There are 5 ways to turn a row about zero (a turn may also mirror it). The second row of each pair is the first, turned, with some noise.
Known pairs, each followed by its turn:
-34	-2	-4	4	-4
-11	13	-18	19	-12 | k762

32	15	18	-1	10
-1	-28	-5	22	20 | k126

-13	6	6	2	2
6	-1	1	-15	8 | k126

-17	-3	-17	2	-4
-16	-12	3	-1	11 | k295

-7	11	0	-4	4
6	-3	6	7	-10 | k388

14	-25	18	-10	-25
-6	38	-1	1	11 | k295

-8	-4	6	-3	8
-8	-5	-6	-1	-10 | k388

-20	-14	-14	31	2
-1	23	-26	-20	-10 | k126

8	-3	16	7	-7
-18	-1	9	-11	6 | k388

-7	-16	14	31	13
-11	-12	4	29	20 | k70

3	17	5	-15	14
-1	-16	-10	-9	-16 | k70

-10	7	13	10	18
3	-10	18	2	-18 | k295

4	19	3	-13	19
-2	14	6	16	-21 | k388

0	15	9	1	-9
-4	-9	-4	-15	8 | k70

14	-3	33	5	-27
-28	-4	25	-7	22 | k388

-4	6	12	-7	6
9	0	6	13	-5 | k295

-23	-15	14	23	-7
-25	8	3	20	29 | k70

10	-4	-1	-9	-17
17	1	7	-7	-10 | k762

7	-1	3	-11	30
-17	-5	-5	-21	15 | k762

27	16	9	-8	3
7	1	14	-17	19 | k762

-4	7	-15	19	-18
23	-2	11	-9	14 | k388

12	17	-15	9	27
7	-24	18	6	-20 | k70

10	-3	-41	-1	9
-40	10	-11	11	-13 | k126

17	-9	-35	7	7
-17	-20	28	-4	-16 | k762

-3	1	1	-4	-1
3	0	3	-4	1 | k126

20	-8	18	3	17
14	15	-1	-4	-27 | k295

21	12	22	-13	-2
29	18	-7	8	-4 | k295

-1	12	10	19	21
-9	-29	6	9	1 | k70

7	-21	6	-7	-4
11	12	4	17	2 | k126

0	-28	-13	-9	3
-7	-14	-8	-11	-22 | k762

New pairs, each followed by its turn:
9	10	-11	-7	-25
18	13	16	-1	-16 | k762

-18	-7	2	9	-19
9	4	-10	22	-12 | k762

-9	3	22	1	3
18	-3	3	-12	15 | k126

14	23	12	-12	-6
29	3	-5	11	6 | k295

15	1	-4	-32	12
-13	13	-17	27	-6 | k388

-19	6	-11	-12	9
16	-11	-7	15	-16 | k388

-18	-22	4	1	-7
16	23	3	-6	-4 | k126

28	-6	30	4	12
20	-25	-19	10	13 | k70

8	-20	-9	-18	10
14	13	-11	11	-17 | k70

13	-8	-15	-1	-11
16	18	8	0	3 | k70

-22	-2	4	-11	-8
2	15	-16	1	-10 | k762

-2	0	26	-5	15
-18	-4	3	0	-20 | k388

3	8	24	-18	-17
24	15	-8	-16	5 | k762

26	0	-20	-7	-12
7	23	-6	13	26 | k388

32	4	7	-25	-11
21	23	-28	8	9 | k295

0	5	-4	-1	-8
-1	-5	2	0	-10 | k126

2	-1	-24	18	30
-9	-27	-9	-15	-20 | k295

-9	28	-43	-11	13
2	-47	-22	7	7 | k295

16	-27	14	13	-24
-23	-5	3	-20	33 | k388

-12	8	-31	-4	3
31	3	-11	12	-2 | k388

-39	-21	28	8	-3
-37	6	-19	20	24 | k70

8	3	-10	-12	-15
-5	-7	11	14	-15 | k126

3	-36	0	-20	2
7	29	13	26	6 | k126

-4	25	28	14	7
-15	-31	-4	-8	15 | k70

7	-21	20	13	-3
-22	-9	2	-22	10 | k388

6	19	7	18	-4
18	-7	12	-14	4 | k295

10	-26	14	-5	-17
-8	34	-2	-6	6 | k295

-8	-25	12	0	-6
-15	22	8	0	1 | k295

-20	-25	4	-14	-15
-30	17	4	16	11 | k295

5	8	-22	-3	-16
-15	-4	3	4	-24 | k126

-5	-1	11	1	-12
-6	4	-8	-7	14 | k70

-17	-16	-15	-22	-6
-4	26	21	-2	-10 | k126

-19	-25	-33	15	13
-9	21	26	32	-17 | k70

-12	-12	-13	-13	-2
-5	2	-7	-1	-23 | k762

-15	19	3	-27	13
0	-7	4	30	-26 | k388

-2	-2	2	-16	28
-16	9	10	3	24 | k126

7	22	-33	-9	8
-20	14	33	-10	-6 | k762

-12	13	-15	-20	-1
-1	-15	-9	21	8 | k295

-3	10	-27	2	9
23	14	-7	5	-4 | k388

-2	1	-39	-1	-22
5	29	28	-12	-10 | k70

-16	-6	11	19	-10
2	-19	13	-21	6 | k388

5	-13	-4	1	6
-3	-16	-2	-1	-2 | k762

-2	11	-27	-9	-2
-12	13	19	-2	-17 | k762

-1	2	-18	17	20
-25	-10	9	7	6 | k762

-9	4	13	2	32
-15	-26	-11	16	-14 | k70

22	-36	-14	-11	-2
-22	24	-29	-10	-6 | k295

23	31	14	-8	20
13	-39	-8	-16	-11 | k70

13	-26	6	-4	-6
-9	25	-9	-7	-3 | k295

19	15	14	24	-24
18	-15	15	-18	34 | k70

19	-35	-6	-22	4
26	24	-21	18	-10 | k70

-10	-29	-9	-33	-3
-7	-22	-32	22	9 | k388

-15	-22	-7	0	-34
-26	16	8	-5	30 | k295

4	18	23	-9	1
-5	-22	-17	-19	4 | k70

8	12	-23	-11	-12
5	-12	-21	-2	20 | k295

-1	1	-4	-10	-24
8	-4	14	2	-23 | k126

